The groups are shells around one centre, one inside the other: the same stretched ball of 7 dimensions in 6 sizes.
Some rows, each with its group after it:
284  -216  354  430  151  119  -315  128  225
zel
428  -219  42  142  -96  126  446  602  -249
zel
13  -124  112  68  41  306  -185  -154  -82
guko
20  -688  274  36  93  88  32  303  107
zug
163  -375  141  -36  27  330  -16  72  -141
zug
895  -112  -25  641  222  406  -240  -43  -496
gaz
185  -610  344  185  204  238  -68  -62  9
zug
203  11  -11  86  90  286  -341  -212  -97
vavod
629  -174  144  359  59  124  271  364  -176
Nemol
334  -149  274  399  227  176  -97  -268  -4
gaz
503  -119  130  135  -14  -54  333  555  57
gaz
81  -317  307  726  173  105  -199  87  8
Nemol
712  -155  153  654  106  323  -53  252  -322
Nemol
-299  -392  340  194  135  59  -447  -22  376
Nemol
-89  -383  163  -43  -52  407  -37  79  -173
zel
-84  -515  133  -240  109  -89  -62  181  305
zel
-343  -556  255  109  -103  139  184  468  -2
vavod
273  95  181  422  19  -119  40  395  207
guko
254  39  62  286  -97  -19  80  610  54
guko
-320  -497  382  47  -84  31  294  442  195
Nemol
190  -492  136  -40  7  -142  254  661  183
gaz
-165  -494  443  385  172  -33  -277  142  398
zel
-203  -353  330  144  -76  19  269  426  157
zug
119  -281  403  358  100  -32  183  201  211
zel
-111  -476  34  -269  -152  139  437  487  -157
vavod
-301  -432  173  -198  -143  86  117  500  146
Nemol
-74  -243  -68  -81  68  299  -137  -254  -235
gaz
-367  -346  350  64  118  -127  40  -59  393
vavod
-516  -687  268  -392  127  -116  62  -71  409
gaz
403  -125  45  132  -65  53  476  483  -183
vavod
414  -164  56  451  72  380  -229  103  -320
guko
-56  -752  211  -97  147  272  30  -100  -108
zug
172  -234  246  540  24  -112  167  574  117
guko
-31  -203  159  81  149  -133  -199  38  348
Nemol
359  53  98  736  85  421  -306  -73  -366
gaz
-47  -162  -67  -66  55  55  -208  28  45
zel
68  -214  226  473  187  -93  -209  87  231
zug
14  -138  379  621  49  -196  18  485  360
vavod
389  182  -13  408  42  281  -381  35  -151
vavod
350  -403  296  622  148  345  -222  118  -179
zel
120  -649  156  -146  189  227  -30  -139  -60
guko
106  -687  234  130  106  357  11  65  -215
guko
414  43  211  558  85  -132  96  371  157
Nemol
-123  -329  183  -82  -73  283  -141  231  39
zel
158  -355  368  70  137  77  -152  79  316
gaz
-340  -518  446  2  -26  25  92  330  352
Nemol
441  -438  134  259  267  312  -302  -207  -164
guko
-216  -579  258  24  243  124  -250  -334  158
zug
49  -551  358  323  146  102  166  86  11
zug
161  -99  256  271  37  -174  24  444  361
Nemol
-139  -537  41  -179  78  360  45  -245  -285
gaz
384  -391  -14  -131  61  266  20  147  -207
zel
54  -531  321  41  185  235  -397  -85  204
vavod
343  -309  -13  290  77  85  223  274  -271
guko
49  -683  432  340  187  -62  190  243  195
vavod
-286  -437  361  454  186  207  -211  -284  30
vavod
163  -373  243  416  138  13  207  151  -31
zug
0  -756  309  151  42  -43  400  557  61
gaz
70  -282  275  470  33  -68  259  420  70
zug
11  100  16  304  -76  31  -17  328  -5
guko

New rows. What belongs after each?
-238  -31  169  287  22  -129  -40  157  256
Nemol
160  -252  404  705  214  -7  -113  49  178
Nemol
86  -407  48  33  154  176  31  -164  -165
guko
355  -431  162  330  289  254  -335  -238  -101
zug
239  -99  97  93  -65  -35  385  466  3
Nemol
-8  -500  321  302  6  -84  221  605  184
Nemol
-532  -647  362  25  82  -3  -51  76  308
zug
-179  -665  276  -135  0  192  10  280  100
guko
146  -328  141  82  -78  -48  356  656  48
zug
-94  -402  332  221  143  293  -123  -261  -12
guko
-165  -74  -13  241  -76  12  19  346  -36
vavod
-88  -262  212  -59  -6  218  -144  78  117
zug
183  88  72  368  -170  109  219  590  -132
zel
41  -569  301  216  328  254  -566  -401  135
vavod
-258  -441  308  36  183  176  -411  -289  252
zug
-163  -541  333  -109  -23  47  44  408  290
Nemol
-225  -194  41  -298  -122  -91  225  407  206
zel
-295  -118  235  180  5  147  -124  -63  117
guko
8  -786  376  375  184  149  -90  194  42
gaz
498  -350  313  833  214  166  114  126  -225
gaz
83  -464  243  183  116  -137  20  391  276
guko
-343  -363  226  344  72  182  -306  -12  50
zel
-542  -524  194  -302  -58  -30  214  215  223
guko
-57  -605  158  -26  144  351  -351  -142  -63
Nemol
-156  -107  137  126  -101  56  238  294  1
guko
-114  -166  403  457  70  -64  -293  277  441
vavod
74  -406  -14  164  62  432  -51  -101  -457
gaz
368  -191  87  589  23  208  -83  426  -231
zel
-253  -566  300  353  313  143  -408  -434  114
gaz
-224  -342  148  198  134  41  -350  -27  177
guko
-203  -591  249  -165  -21  53  381  278  62
guko
66  -112  85  525  76  14  -112  206  -25
guko
-10  -28  218  273  197  67  -397  -316  245
vavod
-505  -476  312  24  -8  -64  191  204  256
guko
1  -199  15  207  156  81  -174  -165  -47
Nemol
-166  -260  245  362  117  204  -463  -82  123
guko
-136  -442  171  330  193  110  -469  -55  115
gaz
-203  -682  16  -424  21  265  61  24  -143
vavod
-29  -347  301  482  10  142  66  324  -31
zug
-22  -428  24  -222  14  452  -47  -147  -298
gaz
176  -400  102  475  209  319  -462  -115  -194
gaz
-158  -247  126  287  23  -58  -45  304  126
zug
-144  -418  281  429  77  142  67  86  -65
guko
420  37  -103  84  -64  223  -89  350  -187
gaz
-3  -190  230  -24  9  -212  218  375  379
vavod
313  -195  -25  368  -73  269  229  437  -436
vavod
197  -316  105  509  197  410  -510  -206  -253
gaz
176  -124  70  237  -157  106  361  632  -178
Nemol
-146  -303  211  -196  -48  -84  164  372  317
guko
44  -365  371  145  54  148  -82  185  206
guko
